The first 8 rows are patterns. Each new row is the sum of 2 different patterns, raised or lowered, with some noise. Before adding, each is slid sideways (what falls off one end comes back at the other), maybe read backwards, and multiplied by a number that may be negative. Names go in the order of the patterns.
Some rows, each with the names of its patterns after it:
[  7   8 -15   4  10  -3  13 -19  -1 -12  17   3   1   9  -8  -5   5  -2
 -14 -18  17 -12  -3  18  11 -13  -3  14 -17 -13  18   7  12   3 -10  -3
   9  11 -12 -10   0  -9 -16  -3] => L
[ 11  19 -15  -1 -14 -13  -6  14   3  17 -14   4  -8 -10  19 -12 -13   5
   2  17  -8   8   1   3 -10  11  -8  16  -2  15 -12 -17  14  -9 -16  19
 -10  -8  18   7   7   1  14  16] => N
[ 13  16 -16   0  -8   5 -15 -13 -13  19  -4 -15   5 -14  -7   0  -8  -4
  -8  12 -11 -16   1  15  12   8  -5 -14 -10  18  16   3 -18  -2 -10  15
  19  -8 -10 -19  -3   3  14  -9] => W
[ 14  19 -10 -18  16  -1 -10 -14 -12  19  11  -7  -1 -14  -3  -9 -10  -2
  -2  11   5   4   8  13 -10   9   1  19   6 -14  18  17 -17  -3   9 -16
   8  -8  18  12   6   1  -2 -17] => F
[  6  15  13  -1   6  -9 -12   2   6 -15  15   6  10 -15 -18   6   2 -16
  -7  11 -18 -17  -4 -12  17 -13  14  -5   1 -19  -1  15  15 -13 -10   9
  11   3 -12  13 -17 -18  10 -14] => B
[ 14   9   7 -17 -11   5  -7  17  11 -11  -2  10 -16 -11 -16   7 -18  -1
  -5  13  17  10  15  17 -13  17 -17   6  10   6   9   8  19  -5   4  -7
  18  18  18  12   6   1  -9  13] => C
[  3  12   6  -4  -6   6 -18   7  -3  17 -15   4 -17  -6  19   9   1 -12
  -1  -3 -14  12 -19 -10  15  19  16 -11   8   6  -2   7  -3  -8  -2 -10
   5 -12   4  -2  10 -10 -12   0] => R
[ 15  14  -4 -14 -14   9   2 -13  18  -1  11  12   4  15 -14  -7  15  -3
   6  -4  14   2  15 -10   9   1  12  19  -2 -12  15 -15  -6   0  -1  10
 -10  14  17 -12 -16   2   1   0] => A

New rows, each followed by the names of its patterns:
[ -6   8 -23 -15 -12   3 -17 -22 -20 -26   8   5 -16  -3  -4  -9 -15   3
  -3 -37  14  -4  -9 -14 -11   0 -12   3 -15 -37   3 -17  18 -23  -1 -30
  -8   1 -19 -11   1   7   1 -16] => L R
[ 28 -21  -4  23  -5 -17   3  12  30  -4  -6  -6   0  14  -3  11   4  -1
 -10 -25  -1  12 -20  -2  10 -25   4  13  18  11 -24  -4   3 -21  12  18
  14  25  15  12  -4  25 -21 -21] => N B
[18 46 21 23 17 24 16 36 48 48  4 16 23 46 29 17 36 15 10 13 22 15 48 45
 28 41 24  6 20  9 14 18 14 14 19  3 13 32 21  7 31 -6 -8 23] => B C
[  0   2  29  12  -5  23  11  24  16   7   5  -3  12   1  27  12  -4   2
  27  28  -8  12  10   5  -7  26  22  -6  31  14 -12  -5  -1   3  22  18
   0  -4  27   8   4  10  31  21] => L B
[-23   9 -23 -13  10 -11 -18  12  -4   7 -12  -2  16   5  15 -16  -9 -11
 -27 -12   9 -13  -1 -23   3  -7 -15   9 -17 -28  -9   3  15 -21   4  -6
  -6 -19  -8  -7  -2 -12  14 -13] => N A
[-20 -18  -9   2 -10 -11  -6 -19 -13 -20 -21   5  -5 -13  -5 -16   5 -26
  -6  -5 -17 -20 -21  -2 -10 -18  -6 -21 -36 -31   5  10 -28   4 -14 -14
  -9 -25  -9 -34 -11  10  -8  -3] => R A
[-10   1  20   9 -10   2   2  -3  18   3  11  -4  -5 -10  11   5  18   7
 -20  -2  -8  13  -1  14  22 -21  27  17 -14  -6 -23  12 -12   0  12   4
   6  19  -6   6 -12   7  -2   1] => N R
[  4  -3 -12  -2  -1   2 -14  -1   2   3   8 -20 -12   0  -7  -2   0   5
 -13  -8   6 -16 -20   5   9 -10  -1   7  -5  -8   6 -16   7 -10   3  -6
  -3   1  -6  14  -2 -12 -18  -5] => L W
[ -9  -4  20  19 -15  26  15  20  -5  -3  22   6   3   5   1   0   1  12
  -7  25  -4  31  -9  -2  -2  -3  17  22   9   6  20   2  -2   4  18   5
 -10   5 -17  20  28  22   0   1] => W B
[ 27   1  -8  -4  21  -3  -9   9   7  10  13 -14 -12 -13  18   4  31  16
 -16  12   6   1   3  13   8 -19  -4   0  21  -2   8 -12  10 -10   9   5
  30  13 -14   2  21  -3  -3  10] => W B
[25 14 35 11 15 39 16  1 38  1  4 40 18 27 26 35 26 21 42 16 19 -1 12 13
 38 14 42  2 19  4  1 40  7  2 24 25 22  5 31 26 31  3 31 16] => N B
[ 24  18   5 -10  13  15   9   4  -3 -19  26  11 -13   8  16  -1 -18  18
  26 -19  11  19   7   0  19  20  -5  -6  -8  -6  17  -4  34  -7  15   4
   4  29 -12  -6  18  20  16   4] => L A
[  8   9 -12  10  27   8  25  14 -14 -24  -1 -12  37  25 -16  -1  -4  -6
  11   7   0 -25  -2   8  26  33  14   2   9   4  10 -15   1  12   3  -3
  13   5  -5  25 -16   6   4  24] => W C
[ 33  17  -9  35  40  -7  32   9  27   9  20  25   6  -2  37  17  15  13
  32  18 -11  31  37  26  25   2  28 -11  25  22  22  16  21  11  14  -9
  11  13  14   0   1  14  37  -5] => N A
[ -5  -6  19  12 -23   5  -7 -27  12 -18  19  18  13  -1   2 -23   0  15
  -6 -27  23   2  -2 -23 -25  18   9 -20  -6  -7 -17 -21 -13 -12   8  -2
  12  -3   5  -5  -9  15  11   5] => F B
[-35 -15 -17  12  -1  -1  -6 -31 -21 -19   6 -22 -32   3 -15 -15 -34 -28
  -7   5 -14  -7 -24 -17 -28 -34 -10 -10  -1  -8 -29 -21  -3 -34   1 -10
 -11 -17 -24 -14 -12 -49 -16 -25] => F C
[  4  28   3   3  12  24 -13  -2 -15  17   9   2  22  21  -8  22  12   7
  -9   2   8   8  20  -5   7   4   4  14  11   2  -5 -21  22  19  11  -6
  -1  13 -13  22  20  26  23 -14] => B R
[-10  23   9 -16  20   3   6  -4 -11 -10  12   7  -1   0 -16  -1   7   9
 -16  -7  -3  13   2  10  -2 -15 -13  11   6 -10   4  -7 -13 -15  -2 -17
   0  20   1 -13  -1  13   8  -2] => W C
[ 20  18  -3   3  21  -6   9  19  15  -3  22  22  -7 -10  20   2  10  19
  24 -16   9  -4   5  19  19   5   1  10   9  14  14  23   4   8  -1  17
   1   1  15   0  27  13  10   7] => L R
[  9  39   4  16  15  27  28   0   7  22  12  -6  37  18  16   5  -6  34
 -11   3  29  29   7  16  -5  32   5  -4   1   9  24  19  13  10  16  39
  -6   3  11  27  19   5  10  17] => F B
[ -2  18  24  -1  23   3  16   2   5  30  -4  11  13  -9  28  13  24   0
  15   0  26 -11   5  12   3  -2  -1  30  11   5   2 -12  11  18  25   7
  -7  -2  24  26  22  -9  -7 -13] => N W
[ 30  -4  -9  10  15  18  16 -15   6   6  19   4  28  19  -4 -12   9  27
  -4 -12   6   1  11  19  30 -16  15   0 -14   2  12  -4  14  27  19 -14
  27  -6 -15 -12  26  21 -12  19] => L B
[  2 -28  -7 -29  10 -22  12 -15 -29 -30 -23   3 -15 -19   1 -17  -8 -11
 -17 -22 -15 -12 -14 -16 -17 -22  -5  -6  -2   6 -13 -10  -8 -19 -31   4
  -9  -9  -9 -16 -20 -16   3  -9] => B R
[ 19  34  18 -11  21  27  10   6  27  17  -7  18  38  11   1  12  11  22
  10  -5  17  16  20  28  30  28  23   2  19  27  22   4  20   2  40  10
  14  12  16  25  15  20  32   1] => L A
[  6  -7  -1  -4   4  10 -26  11   9  13   4  19  24   1 -12  29   1  10
 -14  -1  -7   3 -23  20 -13  27  15  -8 -15   9 -20 -21   4  -4  17 -23
   1   2 -22 -20   2   7  -9   4] => C A
[ 27   7  12   4  27   8   6  13 -17  38   2  30   0  10  18   7  13  12
  -9  14  12  18 -20  26   7 -19   3  31   6  -3  16  12  -6   6   4  14
  12  11   1   5  30  28  19  12] => L C
[ 6  6 10  3 11  9 30  1 18  0 -3  7 -4 -8  5  0 28  0  7 -5  2 -1  4  7
  7 15 -8 -9 -8  0 10 13  8 -1 -3  8 -1 24 16  9 13 -7  1 11] => C R
[  5  22  17   3 -19  15   0  10   7   2   1  25   2  -1 -23  21 -26  -9
  12   5  22  24  27  13 -16  33   4  10  -4  10  10  23  12  16  -3  -4
   4   5  30  11  -4   9   2   2] => B C
[ -5   9  -6   2 -25 -14   8  18  -2 -13 -30   8   7 -19  -6   6  -8  -6
 -11   0  -9   3  -4   6 -17  10  17 -22  -6  20   6 -21  13  -8  12 -21
 -19 -10 -14 -22  10  -9  20   2] => F C
[ -7  14 -21 -30  11  -6  13  15 -11   4 -30 -13   9 -21 -25 -17  -6  -3
 -18   1  -6 -17 -30   4   1 -20  -4 -11   6 -23 -13  -4 -28 -15   1  -2
  -2   4  -3   4   6  15   0  -6] => C A
[ 23  14  21   4  22  -4   5  12  21  -4  15  14  13 -11  -1   3  -4 -20
  10  30 -18   2   5  -3  32  -6  15 -11  14   5   4  34   8  -2  -6  29
  13  17   1  12 -16 -12  17   5] => B R
[  4 -15  -9   1 -23   1  -2   6   2 -23  13  -2 -19 -19   6 -12  -3 -18
  -8  -6  -2  -2 -16  -6  -6   7 -33  -8  -2   6 -12 -36 -28   3   8 -14
  -7  -8 -22  -1  -4 -25 -27 -16] => F R
[  3  -6 -14  14  11  14   4   2  17   5  -3   3  19  -4 -16  -3   5  16
   7  -9  -6   0 -14  17  12  -7   0 -16 -19 -18   8  -6   9  -4  -4  -8
   7 -12  -6   7  -2  19 -13 -10] => B C
[ 10  -5  13  16   3  22 -29  -8 -14 -27 -20   4   6  20 -18  -4 -13 -27
   4  -7 -10  -8   1   7 -13  -3 -16   5 -23   3  -3  17  -9  12 -22 -12
   8  -6 -24  14 -17  -4   5  -9] => N A
[  9 -15  15  21  -7   4  -8   0   0  10  18   0  -9  -3  13  12   2 -17
  13 -23  25   7  22   6 -10   6   9   5   1  11  14   4   8 -22  22  -2
 -13   2  16  -1  -7   2  -2 -16] => L B
[-19  -2   2   3   1   4 -13  -6 -21  -5   6  -2 -15 -27   6  -5 -19   6
  -5 -14  11  13 -17 -13 -13  -8  -2   1  -3 -17  -5  -2 -18  -3  -1   6
   5 -23  -5   6  -7   7 -23  -4] => N R
[-34 -12 -38   2 -12   4 -12 -28  -5 -12   5 -24 -31   9 -45 -29  -1 -45
 -40  -9 -15   4 -28 -10 -29 -27 -27  -4 -19 -12 -11 -16 -32 -36 -11 -22
 -36 -18 -24   4 -17  -1 -33 -24] => N A
[  8  10   4   9  32  12  -5  -4  10  -8  12  -3  20  -2   0  24 -14  -6
  33  -6 -15  -5   7   8   2 -10  18  15  -4  22  12  13   0   1  11  25
  24  -8  -5   2  19  29  25  -9] => W F
[  2  -5 -18  -2 -18  12  -2   8   0 -14 -19   7  17 -19 -20   3   1 -18
 -16 -21   4   7  -5 -12 -10  -4 -13 -12 -12   1  -1  -9   6  12   7 -13
   6 -11   7   4  -7  21   7 -20] => F A
[ 37  11  17   5   1   3  25   3  18  21  21   9  -7  37   1   7   4 -15
  18   1  13  12 -16   6   5 -12  22  13  20  10  14  14  19  16  -9 -12
  19 -11  -1  28 -16 -11  18   1] => N C
[  7 -39 -16 -33 -18 -18 -33 -34  -2  -9 -24 -14 -20 -14 -27 -32 -19 -19
 -10 -36 -35 -31   4   3 -23 -20 -19 -34 -18  -3  -7 -44  -6 -14  -3  -7
 -19 -19 -39 -23 -20 -19 -17  -7] => L W
[ 16  20  13  -8  26  10  -4 -13 -22   2 -15 -15  18  -7  11  -5 -17 -14
 -12   2 -21  16   8  -3  -6 -16 -22 -15   3   8  -5 -20 -10   5  -7  16
  -1   5  -6  -5  -5  19  15 -15] => B C
[ -8   1  19  20  15  -5  10  -5  28  18   2  -9  -2  11   9  16  -8  12
  21  -1   2  10   6  -3 -14   4  19  14  -1  -2 -10   1  12   1   5   8
   8   9   1  -2   7   8  21  -1] => W R
[-15 -18 -26  -8 -17  -3 -18 -12 -15 -28 -23 -11 -13 -12   1 -16 -20 -19
 -15 -28   0 -18 -24 -15 -11 -15 -21  -5   0 -22 -15  -9 -27 -18 -31  -1
 -27 -21 -24 -30  -9 -16 -22  -8] => B R
[-31 -21 -15 -19  -6 -16 -15 -10 -21 -34   4   0 -13  -3 -14 -22 -25 -14
 -28 -13 -10 -24 -31   4 -33 -22 -38  -9   6 -35 -30  11  -9 -30  11  -8
  -7 -19 -39 -10 -28  -9  -5 -10] => F B
[ 8 -8  5 19  1 -3 24 22 28 -3 26 12  7 -5  3  2  7  8 21 -9 27 -3 -7 15
 -4  7  4 20  2  8  8  6 -2 -9  8  6 24 -6 11 -2  2 11  7 13] => B C
[ 22 -17  11 -10   5  27   7  -2   1  -7  -4  -9  10  -8 -12  21  26   8
 -16  10   8   2  16   7  -7  -7 -14  11  -5  -2  11  10  -1   0   4  14
   2   3   9  -1  12 -14  14   1] => R A
[29 22 10 36 33  1 26 40 46 21 34 23 26 50 57 21 24 16 34 37  2 56 37 13
 23 35 37 33  9 43 43 22 23 46 31 39 10 26 28  7 24 25 40 57] => F B
[ 37  13   6   9   2  31   3  17  -1  19  16  18  24  17  23   4  -9  13
  18  14  25   9  13  -4  21  14  11  11  11  17  30  -5  41  23  26  -6
 -17  33  -4   1  14   6   5  14] => B R
[-4 11 -5 19  7  3  3  1 19  8  7 -3 22 16 -3 -6 15  2 -5 15  7  5 26 20
 -2 -1 -8  5  3  7 -4 13 12 17 -2  0  8 15 -6  2  7  1  2  2] => B R
[-29 -19 -27  -8 -23  19   9 -23 -25  -3 -38   3   4 -16 -14 -12  -1 -21
 -43 -34   3 -10 -10 -27 -28 -28 -18 -27 -12 -28   4   4 -24  -9 -12 -32
  -4 -31  18  -9 -35  17  17 -24] => F A
[-11 -26 -13 -35 -17 -31 -32 -32 -36  -6 -14 -36 -28 -23 -34 -20 -26 -24
   1 -22 -28 -21 -28 -22  -9 -11 -18  -7 -27 -25 -16 -43 -21  -1 -36 -14
   0 -15 -22 -35  -3  -6 -19 -30] => F B
[ -5  21  -6  -4 -10 -24  19   0 -17   2 -18   6  -1   8   4  -7   3   1
 -10 -11   3  17   6 -16  -3   0   0  13 -18  10 -16   4  -6  20  -4  21
  -9 -25 -19 -10   8  -5  -4  -2] => N R
[ 30   5  37  11  19  19 -12  11  22   3  31  37  19  -4  33   0 -15 -13
  31  -3   0  24  38  13  17  16  28  11  33 -12   9  33  28  21  29  48
   9  11  -1  45  26  22  27   8] => L C
[-12  17  10   0  -2 -22 -17  -3  -1 -15 -19  16   7  20 -27  10  -3   2
  17 -11 -27   5 -30  -9 -16  -6   2 -10  -1  -1 -18 -21   3  -3 -11   4
  11 -23 -17 -23  14 -17 -19  -2] => R A
[20 12 -2 43 16 24 10  4 14 21 16 -1 19 26 33  5 13 19 13 10 15 39  8  3
 17  7 49 33 26 15  5 11 23 31 17 31 31 45 29 25 29 27 -3 -1] => L C
[ 28 -15   7  -8   9 -12 -24  20 -13  -9  17  32  14  -1 -27 -12  11   2
  32   8 -26 -27  20   8   8  -5  -4  -1  -9  26  15 -23   1   5   2   8
  -2  15 -12  19   2 -16   4  20] => W A
[ -9  20   5  -1 -17  15   7   9 -26 -13   5  13  -4  21 -14  10 -31 -20
  16 -22 -31  -5  14  -6 -18   5   5  -4 -30  17  12 -23  -3   0  -4   1
  -4  16 -27   4  -2  -7   8  -6] => B A
[33 24  7 23 43 19 26 23 -6 12 19 29  4 14 21 -5 35 16 35 24 17  1 30  3
 24 20 20 25  7 25 28 14 26 -1 17 15 28 28 36  9 19  2 34 18] => N W
[-21   9   2 -12 -35 -21  -2 -12  -4  -5   3 -32 -14  -5 -18  -8 -15 -13
   3 -28   8  -3 -36 -22 -15 -14  -5 -20 -12 -19  -5 -20  -8 -30  -9   9
 -35 -26 -32 -17   1 -37   9 -12] => R A
[-22 -13  15   9  -4 -26 -37  14 -19 -22   8  12 -17 -18  -9 -39 -26   2
 -13   1  -4 -13   1 -10  -7 -28  -2 -14 -15 -26  -3   9 -23   1 -17  -2
 -39  -5  -6  -1  -3 -11   5   3] => L B
